All groups share one centre, and each spreads out both ways along 7 directions, with some noise.
Known rows, each followed by its group:
[  7  16  13   2 -15  -7 -23 -24  31   0   7 -25 -22  20] : (3)
[ -3 -29  28  -5  23 -12   1  26 -32 -19  -2 -51 -23  10] : (0)
[  2   2  -7  -3   4  44  -6   6 -19  25  -8   0   0 -22] : (1)
[-25  17  19   6  -6  40   3 -15  27   2  -5  -7 -14 -10] : (2)
[-31  30 -16   8  11  -4   4 -35  16  11   3  17   6  -3] : (0)
[ 17  21 -23   8 -20   0 -18  22   0  11   3 -25   4 -16] : (1)
[ -4   0 -11  16 -14   3  -1  22  10  -2 -25 -20  -2 -37] : (1)
[ 23 -16   7 -20   3  53 -16  19 -35  15  18   6   3 -10] : (0)
[ 19  29 -38  -7   0  13 -24  -8   6  48  57 -34  26   0] : (1)
[ -1   4 -14  11 -19  -9  -4  15  29   1  -7 -22  -1  -4] : (1)
[ -1  42  27   0  -2  28  11  -2  -1  13 -15 -18 -29  10] : (0)
[-33 -14   6  13   1  34 -21 -20  46  19 -12   5  -5 -31] : (3)
[ 10  14  32  13   8 -18  -8  13 -21 -13  15 -11 -11 -10] : (1)
[-15   2  30  -5  20  24  15  12 -23   7  -9 -30 -21   1] : (0)
[ -6  53  14  27   2 -18  50 -12  27   6  40 -85   1  -7] : (3)
[ -3  59  23   3   4  39  19 -12 -23  10   1 -34 -24  -2] : (3)
[ 18  -5 -28   1 -15  23  -4  -1 -26  14 -48  -2  -4 -45] : (1)
[  4  32 -19   5  26  -9 -65 -37 -47  26  32  13  -1 -32] : (0)
[ -1 -21   8   4 -19 -16  23   2  48 -16   2  -3  10  14] : (0)
[-37  53 -10   5  22 -11   6 -24 -12   6 -17  -5 -21  19] : (0)
[ -9  -1  -6  -2  -7  -8  -2  16  -2 -17 -11  11  -6   9] : (3)
[ -6   9 -13  -1   0   3   0   1  19  14  23 -22  13   4] : (3)
[ 10  -3 -17  -4 -12  10  -2  12 -11  -5 -12 -28  -8  -3] : (2)
[-10  19   8   3  14   8   1  -8 -14   9  -3 -11  -7  -9] : (0)
[-29  32   9  15 -12  42  29  15  -3 -11 -59   2 -25 -38] : (2)
[ 30  -3   4  -9  -3 -26 -46   8 -23  -6  23 -24 -16  22] : (2)
[ 15 -16 -13 -14 -19  -6 -37  20 -24 -17 -41  31 -15   1] : (3)
[  7   8  -5   2  -9 -31  13 -18  31  -4  12  16  10  23] : (2)
[  8  12   3   9   4  -1  14  -1 -11  11  -4  33  16 -15] : (2)
[-10 -16  11   9   5 -18  10  -2  18   0   8  -5   4  -3] : (3)
[ 13   7 -21   5 -19 -26  14 -10  18  -6  -8   1  12   5] : (2)
[ -9 -24 -14 -20  35   4 -15  10 -51  -5  16  -5   8  10] : (0)
[-17 -11  46  24  29  11  24  -6   1   7  26 -11   6 -41] : (1)
[ -5 -16  -8  -3 -12 -23 -19   3  26 -16  -9  11  -5  15] : (3)
[ 17  15   6  20  -3 -12  -3 -12   4  14   3  32  12 -29] : (2)
[ 32  11   8  13 -22   9  -8  -7 -14   9 -29 -32 -25 -37] : (3)
[ 16 -20  24   3  20 -18 -30  31 -43  -1  10 -36 -15 -17] : (2)
[  2   6 -18   7 -28  -9 -14  27  25  -1 -15 -14  -8   4] : (1)
[-15  -1 -48 -10 -17  34   5   3  35  17 -12 -23   9   1] : (1)
[ -9  11   8   0  -3   7   3   6  -3  -8 -12 -10 -14   4] : (2)

New rows, each followed by its group:
[-14  20  10 -12  40  33 -15  -3 -64  22   7 -13 -17  -9] : (0)
[ -3  16  24  23 -12 -10 -14   1  11  -8 -12   1 -21 -27] : (2)
[ 11   1  -6  -8  15  18   2   4 -16  25  33 -16  18  -4] : (3)
[-13   6 -22   3 -13   4   4   4  40   9   9 -34  13   4] : (1)
[  5 -31 -27  -2  -9 -21  16  -4  25   0   8 -42  19   4] : (2)
[ 13  -6   5   7   5 -29 -38  -5 -19  -3  16 -22 -11 -12] : (0)
[ 11  41 -17  16 -27 -41 -13   0   6 -19 -34 -27 -28   6] : (0)
[  7   8 -21   2  -9  -9 -18  -3  27  19  10 -12   7  12] : (1)
[ 17 -44  57  -6  -8  17  32  33  26 -16   7 -38 -16  31] : (0)
[  6   0   2  15 -11 -26  10  -8   4 -17 -12 -24  -6 -18] : (1)
[ 19 -34  13  -4  11  -6   4  10 -24  -4   2   8   5  -6] : (3)
[ 27  26  26  16 -28  33  -7 -26  51  27  15  17  -1 -29] : (0)
[ -3   9  13  10   6  -1  -3 -12   6   3   5 -13  -7  -6] : (0)
[-18 -13  12  -6  21  -6   8 -12  11  -7  23  -1   9  20] : (0)
[ 12  17 -20  13  -4  17  -4   6 -12  26   7 -28  15 -44] : (1)
[ -4 -39   2  12  20  16  35 -55  -7  27 -26   0  13 -62] : (1)
[ 14 -49   2  31   8 -63   2  -6  30  13  24 -19  28 -41] : (2)
[-19   9 -24 -16   7  20  21  -3  -6  -1  -9  17  12  23] : (0)
[ 29  11  18  17 -19 -58 -18  11  -5 -25  -8  -6 -24   1] : (1)
[ 33  -7   5   4  -4 -23 -42  -7   2   8  28  -5   0  -6] : (2)
[ -7   0  11   6 -23  -4 -23  -9  16 -23 -45   8 -37  -1] : (3)
[  8  -8   2   3  -5   9   2   3   6   1   0  -5   4 -13] : (0)
[-17 -29   3   0  11  15 -11  -6  24  19   5  18  10 -11] : (3)
[  4  21 -18  33 -16   8 -11 -17  15  24 -18   5   9 -75] : (0)
[  4   3  25 -21  -2  31  18  16  -6  -6   3 -11 -16  47] : (0)
[  6   7  -8  -5 -19  -2 -39 -11  21  -6 -11   0 -21  21] : (3)
[  2  14  22   2   8  28  -4 -11  -1  19  11  -3  -9  -4] : (0)
[ 21 -28  -8  17  12 -30 -55   2 -39   4  18 -24   1 -61] : (0)
[ 11  -7  28  -8  37  24 -25  11 -51  27  29   5   0 -18] : (2)
[ 42 -31   7   4  -3 -33   9  11 -28  -4   0 -18   6 -21] : (3)
[  8   5  -9  -1  -9   3   4  -6 -19 -13 -12 -18  -5  -7] : (1)
[  9  -7 -11   2  -8 -30   7   0   6  -6  -2 -17   3   9] : (2)
[ -5 -27  10  12  10 -32  14   7   6   0   7 -29   6 -13] : (2)
[ 18  33  12  -1 -17   1 -46  22 -34 -23 -20 -14 -45   9] : (2)
[ -7   0  10   3   1  21  -4  19   0   7  -2  -4  -4 -12] : (1)
[-10  13  21  18  -6  10   8  49 -11 -24  -7 -21 -12 -30] : (1)
[ 12   3  24   5   0 -15 -30  12  10  14  -2  20 -16  11] : (1)
[-23  -5 -27  -5   6   1  -1  23   4  -7   3  16  17   3] : (3)
[-28   9  -1   7  54 -21 -35 -17 -71  15  13 -32 -14 -31] : (0)
[  1  -9 -12   3   0  32   6 -10   9  28   1   2  19 -39] : (2)
[  3  11  36   9   8 -12   8  13 -30 -30  20 -16 -13 -10] : (1)
[ 16 -33  35  -4   7 -46   9  -4  -9 -29  -3  12 -10  24] : (3)
